The rows are grouped in 3 ways, from coarse to fine. Each group lies inside one group of the grouping before and may be the whole of it. The rows also spread widely along 9 directions, which tell nothing about the answers.
Some rows, each with its group in each grouping after it:
-2.2,-8.6,-8.0,1.2,4.5,-17.0,6.7,-2.6,14.9,-22.8,-7.8,-13.5,2.5,3.4,1.8,-9.8,-9.9,31.1,23.6,-11.2,-4.5,-3.2,34.0,16.3,-16.0,-24.1,0.9 -> j193 ligit kaza
4.1,10.6,-8.4,-29.4,6.7,-8.5,-2.6,3.4,11.0,-17.0,-3.5,-10.2,6.7,-5.4,6.0,-15.0,-15.0,-16.9,2.4,-13.1,-19.0,-22.5,3.4,-7.8,-14.9,-1.1,-23.0 -> j838 Pano nul
-19.8,14.2,-0.8,-1.9,10.4,-34.7,16.6,6.3,19.0,-11.1,8.0,-10.6,6.9,-15.4,-4.8,-4.4,1.6,-13.0,5.9,-18.7,-11.4,-11.6,7.3,-12.3,30.3,-8.3,-10.8 -> j193 puget pif
-4.8,9.4,-10.7,4.8,2.4,-14.8,-3.3,5.6,24.3,-5.9,7.8,-5.2,7.7,4.2,19.6,-15.6,-6.7,15.0,2.6,-11.1,0.9,-10.0,31.8,23.7,-31.4,7.6,0.6 -> j173 duzub vifu
-13.5,3.5,-11.8,9.5,-25.2,-5.9,22.8,7.6,8.0,6.7,18.8,-2.1,-4.6,3.6,7.6,-24.6,1.8,2.2,-8.7,1.9,-9.2,-17.3,22.3,-3.2,-11.2,13.9,10.1 -> j838 fazo Rer
-19.7,-1.9,2.6,-4.7,17.3,-4.6,2.7,12.9,5.6,13.1,16.2,-18.8,8.0,6.5,9.9,-2.3,-0.8,-10.3,6.9,-11.8,10.6,-6.6,21.0,-0.4,-1.4,2.4,-7.0 -> j361 les zukuf
-9.4,11.5,-3.1,-6.6,-3.0,-33.9,22.6,-2.1,24.7,-25.7,-4.7,-1.1,8.1,-21.4,-4.4,-22.7,-8.8,-14.4,11.5,-23.9,-19.1,-28.6,10.0,-5.4,13.4,-10.3,-13.2 -> j361 bigip Runa
0.1,19.9,-0.9,-25.7,13.0,-31.5,-2.6,8.8,6.8,20.0,4.4,-31.5,16.9,13.5,4.4,-14.0,-13.9,-6.4,8.7,-6.7,8.9,-19.6,8.4,0.0,-0.5,12.4,-10.7 -> j173 kebe guno
-23.3,5.8,-30.6,12.0,-5.5,-14.7,8.1,13.2,-8.7,35.7,17.8,-34.0,-18.8,38.7,-10.2,-6.4,10.5,0.1,10.5,16.6,4.5,-15.2,8.1,-0.2,-8.6,9.6,12.8 -> j173 vut Zup
-24.2,-10.7,-10.3,6.2,4.3,-30.8,25.5,7.8,10.6,-1.7,22.2,-21.0,-3.3,-0.9,-7.4,0.7,5.1,-4.8,-1.8,7.4,-15.0,-15.5,17.6,-18.8,20.2,-12.5,2.2 -> j173 Mer dufiv
-19.6,14.3,-6.8,4.7,-8.4,-9.2,15.6,3.5,16.7,-9.6,10.2,5.8,1.2,-8.1,3.6,-11.8,3.7,-8.4,-10.3,-8.8,-22.0,-9.8,5.4,-12.7,-2.3,3.1,-2.8 -> j193 gog Sata
-6.2,-9.3,12.6,-14.0,22.1,-22.5,8.5,1.7,5.6,-3.0,6.1,-28.2,13.1,-1.6,-1.0,-3.0,-9.5,2.7,34.9,-26.8,20.6,0.9,34.2,6.2,17.0,-30.2,-18.1 -> j361 bigip Vina
-8.3,38.1,-25.8,18.4,-3.6,-40.2,4.4,-6.2,33.7,-21.0,-14.0,3.7,-20.6,-14.4,-20.6,-10.4,14.8,11.5,6.3,-24.0,-35.3,-6.0,-4.8,-6.7,-1.1,-15.2,-5.2 -> j173 kebe Laz
5.0,16.5,6.3,-10.3,-13.1,-34.5,21.3,-3.6,21.8,-12.9,1.6,-2.8,14.3,-19.2,10.7,-33.7,-15.1,16.6,3.0,-19.1,-9.8,-14.6,22.6,-0.6,7.4,-2.3,-9.3 -> j838 Pano gufi
-25.4,11.5,-15.4,12.2,-8.9,-8.3,9.3,6.7,-6.0,27.6,21.7,-18.4,-22.5,20.2,-18.6,-1.6,19.6,-2.8,5.9,-0.4,-5.1,5.3,1.5,-23.1,10.7,-8.9,1.2 -> j173 Mer tade
-2.9,-11.6,3.2,-15.9,4.5,-9.0,13.8,1.6,8.7,-15.1,15.1,-6.8,2.4,-14.7,3.2,-3.4,-3.0,4.2,-6.3,-8.7,-15.6,3.8,19.8,-22.7,5.8,-18.2,-14.7 -> j838 Sofes Ges
-15.2,-7.4,-11.1,5.7,-1.9,9.9,-2.4,5.1,-8.7,23.1,18.2,-19.9,-14.8,27.2,-9.0,4.5,15.8,8.3,13.5,-4.1,5.8,11.5,22.2,-1.8,-14.1,-15.9,-0.4 -> j173 kebe Risuv
-1.1,-0.1,5.0,-28.1,20.6,-41.2,14.7,7.6,10.2,3.3,0.0,-37.6,18.8,-1.4,3.7,-11.7,-26.3,0.1,9.5,0.5,1.1,-18.9,10.1,-11.9,13.4,4.5,-8.6 -> j361 bigip bivi
-18.7,6.4,-24.2,3.7,1.9,-16.6,10.7,2.8,10.2,-15.3,-2.5,-11.5,-16.9,1.2,-21.2,-0.4,8.3,-9.2,7.1,-0.5,-31.8,-15.0,-6.3,-21.6,5.3,-15.1,-2.3 -> j193 ligit Pakuz
-5.8,-16.7,-14.5,-15.4,-10.7,-7.9,15.7,1.3,6.7,-11.5,5.5,-15.2,4.2,10.5,0.5,-18.2,-11.8,-10.1,7.6,5.8,-14.7,-29.5,21.3,4.2,-20.4,-4.0,-4.5 -> j173 duzub Gup
-4.8,0.5,5.8,-18.9,0.1,-30.1,21.5,5.3,4.4,2.1,13.0,-23.4,14.1,-6.1,1.8,-19.8,-9.9,-4.9,12.3,-12.0,4.6,-20.0,22.7,-6.6,24.8,-8.0,-12.3 -> j838 Pano pavag
-7.9,-1.8,-19.5,0.7,5.6,-23.0,13.4,1.7,18.7,-20.0,-14.2,-17.1,-12.0,0.2,-14.6,-8.2,-5.4,7.0,13.2,-2.0,-26.1,-12.1,7.4,-6.3,-9.7,-17.0,-2.4 -> j361 guzo fulos
-24.5,11.9,-16.1,1.1,7.6,-16.1,4.1,12.9,0.6,24.9,20.1,-27.8,-9.7,19.5,-10.4,0.3,11.5,-19.6,9.5,-0.5,3.8,-9.6,4.4,-9.7,10.0,0.6,-4.4 -> j173 duzub gar
-1.1,22.3,7.9,-1.9,-33.4,-21.3,24.6,-13.9,13.4,-1.2,6.1,11.8,0.1,-18.7,-10.0,-30.8,7.1,14.6,0.9,-24.7,-20.0,4.6,9.9,-17.8,15.1,-14.3,-11.3 -> j173 kebe Laz
-8.3,8.6,-17.1,0.8,-5.7,-13.3,4.4,2.4,21.0,-19.4,7.1,2.5,2.8,-1.0,12.1,-19.0,-2.9,-6.2,-1.4,-11.1,-16.6,-23.6,19.5,13.2,-25.1,2.7,-7.2 -> j173 vut Zup
-13.8,18.1,2.0,-19.4,0.8,-20.4,17.3,-0.8,7.8,-2.2,1.0,-8.3,-3.4,-17.6,-19.7,-10.6,4.1,-25.6,0.7,-17.4,-24.7,-9.0,-19.4,-43.4,29.4,-10.8,-24.2 -> j361 les zukuf
-23.4,18.4,-12.8,22.3,8.7,-24.1,10.0,4.5,21.3,-3.9,5.5,-5.1,-15.9,-7.5,-7.9,-2.6,14.1,1.2,8.4,-19.8,-12.5,1.2,6.5,-9.0,7.7,-8.4,-1.0 -> j361 bigip Vina
-26.5,-0.8,-13.0,7.3,-4.5,-11.3,16.6,10.3,-3.8,26.9,26.9,-21.1,-13.0,15.6,-12.3,2.2,16.7,-12.1,-5.6,8.5,-7.7,-6.8,4.2,-24.2,13.2,1.1,3.8 -> j173 kebe Risuv
-2.8,-9.9,-4.0,-20.3,4.4,-4.3,6.1,4.0,8.2,-17.1,-0.7,-11.4,8.4,1.6,4.8,-7.4,-15.0,-0.8,1.1,-0.4,-18.0,-9.8,14.6,-6.3,-16.3,-4.2,-8.6 -> j193 puget pif
-6.7,35.9,-27.7,5.3,-3.2,-7.1,-15.4,4.0,19.1,-1.5,-0.6,3.0,-14.3,11.4,4.4,-14.1,4.9,1.9,-4.4,-11.0,-19.7,-7.3,-3.8,4.2,-39.3,14.3,-5.7 -> j173 vut Zup
-1.7,16.7,2.6,-20.5,18.1,-22.2,-3.1,3.8,21.2,-8.4,9.2,-9.9,10.5,-12.7,8.6,-4.5,-7.7,-4.8,-11.9,-11.6,-14.1,0.2,3.8,-18.0,-0.2,1.0,-21.2 -> j173 duzub gar
-16.5,7.5,-11.8,6.7,-12.1,-21.8,22.8,0.2,2.4,10.3,1.6,-17.3,-12.5,10.1,-16.7,-19.3,3.1,-1.3,22.6,-8.1,-3.8,-13.6,7.9,-6.8,8.5,-8.2,2.4 -> j361 bigip Vina
-11.2,20.0,-7.5,0.9,-6.6,-21.6,10.9,-0.8,14.8,-9.0,0.1,-1.9,-2.4,-7.4,-7.8,-14.9,2.2,4.3,6.4,-13.6,-18.5,-7.9,2.6,-11.8,7.4,-6.6,-4.3 -> j193 ligit Pakuz
-9.5,20.8,-18.7,1.0,4.1,-42.6,8.5,2.8,29.0,-19.4,-5.8,-12.2,4.8,-3.5,-3.0,-18.9,-4.8,-10.9,18.3,-18.8,-7.9,-34.9,15.2,19.6,-1.0,-4.4,-8.8 -> j173 duzub gar
0.7,-6.4,-4.6,-23.1,2.4,-13.2,7.9,3.4,-4.8,4.6,4.7,-26.6,-0.1,11.0,-7.5,-9.5,-8.3,2.0,19.6,-5.7,3.5,-7.9,18.0,-7.1,1.9,-15.5,-11.8 -> j838 Sofes Ges
-26.7,-14.4,-17.6,21.9,-22.9,-1.8,29.4,8.2,3.4,4.4,20.9,-2.8,-11.3,11.1,4.3,-14.8,7.9,10.1,-13.1,18.4,-20.3,-13.6,20.2,-12.0,-9.6,8.9,23.5 -> j193 ligit kaza
-16.7,16.7,4.4,-13.0,1.6,-7.2,9.4,12.6,-1.3,22.3,27.8,-12.2,4.9,-3.1,7.6,-11.1,3.6,-23.3,-8.3,-11.3,0.9,-7.5,4.0,-24.7,20.8,11.7,-14.3 -> j838 Pano nul

New rows, each followed by its group in each grouping:
-7.2,-2.8,9.3,-11.7,2.7,-1.3,2.1,3.2,6.2,0.2,21.1,-6.3,9.7,0.9,12.0,-8.1,-4.5,3.1,2.1,-15.1,3.6,4.7,29.7,-2.3,-6.9,-11.2,-14.2 -> j173 Mer tade
-19.6,-16.6,-14.7,14.7,10.2,-4.9,8.9,16.8,0.2,25.2,12.2,-33.9,-8.6,30.6,4.0,0.2,-1.7,21.7,13.9,12.6,12.0,1.5,33.1,10.3,-18.9,2.8,18.2 -> j361 guzo fulos
-14.1,-5.9,-5.9,-7.0,14.9,-17.4,10.2,11.5,21.9,-15.0,4.0,-11.7,17.2,-4.1,18.5,-13.0,-14.0,-16.1,2.6,-9.0,-3.9,-33.8,25.5,13.8,-15.3,9.7,-4.5 -> j361 les zukuf
-19.9,3.4,-15.0,9.0,-15.2,-12.3,19.8,-3.0,1.7,-8.2,1.4,-8.4,-15.0,5.2,-21.9,-12.1,12.3,-3.7,24.6,-14.5,-14.1,-10.6,10.0,-7.9,13.7,-26.1,-3.1 -> j193 ligit kaza
-23.5,-42.9,1.4,7.5,16.5,-7.0,24.3,12.7,-5.9,15.0,29.2,-37.7,1.1,16.3,5.0,7.8,-1.7,12.5,11.5,12.8,15.0,1.9,44.1,-4.5,8.0,-16.4,11.3 -> j361 bigip Vina
-6.5,-16.7,-6.8,-4.4,7.4,-41.3,20.8,1.2,8.7,0.9,3.9,-38.5,7.4,10.0,-8.5,-6.3,-8.6,18.4,22.7,2.0,5.9,-18.2,34.3,10.1,10.9,-21.8,2.1 -> j173 kebe Risuv
-11.4,8.5,-24.4,8.5,-10.1,7.7,-5.1,8.7,8.0,12.3,11.3,-5.6,-13.7,22.7,6.4,-11.4,4.8,6.5,-7.5,7.4,-12.2,-4.9,10.7,2.3,-43.5,15.9,7.9 -> j173 duzub vifu
-7.7,-2.5,3.7,-16.7,15.7,2.9,-2.3,-0.4,8.7,-24.9,5.9,-3.1,0.6,-13.7,-1.8,6.4,1.3,-5.0,2.2,-19.6,-20.8,11.3,8.2,-24.3,2.5,-27.7,-22.9 -> j193 ligit kaza
-19.5,-0.1,-9.8,3.9,-3.5,-10.2,13.5,2.4,4.2,7.7,19.6,-14.6,-14.1,2.2,-15.9,1.0,14.9,-4.2,2.7,-3.9,-13.2,5.6,6.8,-24.5,12.3,-16.9,-7.4 -> j173 duzub Gup
-6.7,25.9,-12.4,-0.5,-16.3,-3.9,3.1,-1.8,14.4,-18.7,-0.8,12.0,-9.3,-7.6,-3.3,-23.3,7.3,-15.4,12.9,-34.1,-18.3,-14.7,8.5,1.0,-8.1,-11.7,-18.2 -> j838 Pano gufi
-27.2,3.5,-15.5,16.7,-2.0,-17.3,18.9,5.0,11.4,-8.2,6.9,-10.6,-4.1,5.7,-8.9,-5.4,9.7,-8.5,19.9,-13.1,-4.4,-18.1,21.8,10.0,7.1,-15.7,2.1 -> j193 gog Sata
-19.2,-6.5,-21.2,-5.7,9.3,6.7,-1.4,13.6,6.8,-3.7,18.6,-11.7,-6.7,13.3,4.6,2.4,3.8,-29.6,-12.1,8.1,-19.9,-17.5,6.8,-10.0,-23.6,6.8,-6.3 -> j173 duzub gar
-7.1,-8.3,7.7,-20.4,36.0,-30.9,10.0,12.7,22.3,-13.0,7.2,-27.2,19.5,-16.1,13.0,3.3,-20.2,-2.8,-6.5,-2.3,-9.5,-7.2,17.0,-17.0,10.6,-2.3,-13.2 -> j361 guzo fulos
-5.7,26.6,9.5,-27.8,14.1,-25.8,-2.0,4.7,-0.3,24.0,12.3,-25.2,10.0,0.5,-9.8,-4.3,1.1,-17.6,11.7,-22.9,7.7,1.0,-2.5,-21.6,29.2,-6.3,-25.9 -> j173 kebe Laz
-28.4,-14.6,-7.2,6.2,29.6,-6.9,-1.5,17.0,6.8,0.2,29.7,-24.3,1.6,11.2,6.9,18.1,8.2,-17.4,12.3,-11.0,12.2,-6.3,35.1,6.4,4.5,-19.0,-8.4 -> j173 Mer tade
-4.4,3.5,-5.0,-9.2,1.1,-26.7,13.0,-0.7,17.3,-8.7,5.9,-14.1,3.1,-6.1,-2.3,-11.8,-5.4,6.5,-0.9,-2.6,-15.6,-6.6,12.4,-12.5,1.8,-8.6,-9.2 -> j173 duzub gar
-5.3,5.7,-1.3,-11.0,4.4,-16.9,9.2,4.9,18.2,-13.7,-4.3,-8.2,11.2,-4.2,6.2,-19.3,-14.4,-7.4,13.9,-18.8,-5.5,-17.8,19.7,10.1,-9.0,-2.4,-11.7 -> j361 guzo fulos
-25.1,32.0,3.2,8.6,-6.8,4.8,0.1,8.9,9.9,8.4,23.7,15.8,0.9,-5.1,13.0,-13.3,13.9,-18.8,-6.2,-29.4,-2.3,1.7,6.5,-7.7,3.5,12.4,-8.0 -> j193 ligit kaza
-10.1,0.6,-7.3,-11.0,-18.7,-26.4,25.7,0.6,10.4,-9.7,8.0,-7.5,10.0,1.1,-1.5,-29.8,-10.9,-16.6,9.0,-4.9,-11.1,-38.6,17.8,2.4,3.1,-3.0,-7.0 -> j173 Mer tade
0.1,8.8,-10.9,-17.9,-1.9,-24.6,5.5,3.8,-1.8,22.2,5.9,-33.0,0.6,20.6,-2.6,-16.0,-10.8,14.1,4.4,11.4,-1.0,-7.5,4.7,-11.5,-6.6,7.0,-2.6 -> j173 vut Zup
-13.2,16.9,6.8,-11.2,-3.5,-29.8,22.6,-5.5,12.3,-11.1,2.8,-7.0,6.3,-19.1,-14.8,-11.5,1.7,-8.4,11.7,-24.5,-13.7,-4.0,2.5,-21.9,35.9,-23.9,-19.3 -> j193 gog Sata
-10.2,-8.4,-6.9,-5.6,7.1,-13.9,13.6,6.9,12.4,-16.5,12.2,-14.7,0.7,-8.8,1.1,-3.4,-0.4,-8.3,2.3,-9.1,-10.4,-13.4,24.2,-9.0,5.0,-13.9,-9.7 -> j838 fazo Rer
-5.3,13.9,-15.1,1.5,-16.7,-2.7,4.8,1.9,-3.2,19.0,3.6,-15.0,-16.7,17.5,-6.8,-18.8,3.8,16.4,11.2,-3.5,-4.7,0.1,9.5,-6.4,-14.1,-0.9,1.1 -> j838 Pano nul
-14.0,18.8,-12.4,16.9,-24.9,7.3,0.2,-2.1,5.3,10.3,11.3,9.5,-17.5,12.0,-6.6,-15.4,22.3,4.1,8.5,-23.0,-8.1,6.5,15.1,3.0,-18.9,-8.9,-3.3 -> j173 kebe guno
-4.0,29.9,5.8,-10.8,14.2,-31.5,-1.0,6.8,17.0,19.9,-1.8,-20.8,11.3,-0.6,8.3,-17.1,-11.4,15.6,8.2,-16.9,11.1,-1.3,6.9,-2.1,0.9,13.9,-7.1 -> j361 les zukuf
-3.4,-8.2,-23.4,-1.8,-18.4,-36.0,27.3,-4.4,6.3,-0.2,-8.1,-31.5,-9.9,17.7,-20.3,-22.8,-7.5,21.3,20.8,15.5,-13.8,-23.6,16.5,0.6,-4.5,-14.3,8.6 -> j173 duzub gar
-33.7,1.3,-0.9,19.4,0.1,-16.0,25.1,10.3,19.7,-3.4,23.9,2.1,3.6,-15.4,8.3,-9.5,12.6,-20.3,-3.6,-18.4,-5.7,-17.4,21.9,-4.4,18.0,0.6,-0.6 -> j361 les zukuf
-12.9,5.4,-3.2,8.2,-14.3,-3.6,14.6,-1.3,17.3,-9.4,3.3,8.9,-2.5,-8.7,3.6,-20.7,3.5,6.2,2.2,-17.9,-14.7,-5.8,18.1,-0.9,-13.5,-4.4,-2.1 -> j361 les zukuf
3.9,5.5,-35.6,18.3,-22.4,-13.5,6.2,-6.4,15.1,-17.9,-21.4,-8.8,-28.5,16.6,-13.0,-23.2,-0.6,43.4,22.6,-2.0,-24.7,-9.5,21.8,16.5,-42.9,-18.4,11.2 -> j838 Pano gufi
-27.0,-9.4,-16.5,30.6,-8.5,-40.4,36.6,1.0,12.8,-3.9,4.5,-23.9,-14.0,3.6,-19.5,-11.3,9.1,12.7,33.0,-9.2,-0.3,-17.7,30.8,9.0,24.8,-27.1,13.8 -> j361 bigip bivi
-14.2,6.7,-16.4,13.6,0.4,-22.0,10.6,9.8,20.4,2.5,3.3,-10.6,-0.8,9.0,12.0,-17.4,-8.3,11.5,2.0,-0.4,-4.8,-20.2,22.0,12.9,-22.2,16.4,14.6 -> j361 bigip Runa
-13.9,-12.5,-9.8,6.7,7.8,-10.8,11.9,3.1,17.2,-23.2,6.4,-6.5,-2.4,-5.8,1.4,1.1,-0.3,14.6,1.8,-2.3,-20.1,-4.1,24.0,-4.7,-6.5,-16.9,2.4 -> j193 ligit Pakuz
-6.5,8.7,-8.6,-12.1,9.7,-1.9,-6.1,1.8,-5.7,12.3,-3.6,-24.1,-14.1,18.6,-17.6,-3.1,0.4,-2.5,29.3,-15.4,2.4,6.2,2.1,-10.1,-7.6,-17.7,-14.5 -> j361 bigip Vina
4.7,4.1,-1.7,-16.7,-13.3,3.0,-2.7,-3.8,-4.4,12.0,4.0,-13.4,-4.7,21.0,-2.9,-17.3,-7.7,22.9,13.2,-5.5,0.2,10.2,17.4,-3.5,-25.5,-11.4,-8.7 -> j173 Mer tade
-7.2,-0.8,-2.3,-4.2,-18.8,-6.9,15.3,0.7,6.8,6.5,15.8,-6.1,3.4,7.5,7.0,-23.0,-3.4,6.8,-0.6,-0.4,-4.0,-7.8,23.9,0.5,-11.9,2.1,-0.7 -> j173 duzub gar
-16.0,-5.5,-21.5,5.0,3.4,-11.0,7.1,10.5,8.5,5.6,12.6,-17.8,-6.8,16.1,0.7,-1.5,3.4,-2.9,-6.8,11.8,-14.3,-18.9,13.5,-2.2,-19.3,6.5,7.0 -> j173 kebe Risuv
-10.1,3.2,-0.4,-7.4,-2.5,-11.3,10.8,4.0,7.4,2.5,7.1,-11.7,4.3,3.0,4.7,-17.5,-9.2,-4.4,9.2,-10.9,-1.6,-11.3,15.5,-2.9,-4.8,1.9,-5.0 -> j361 bigip bivi
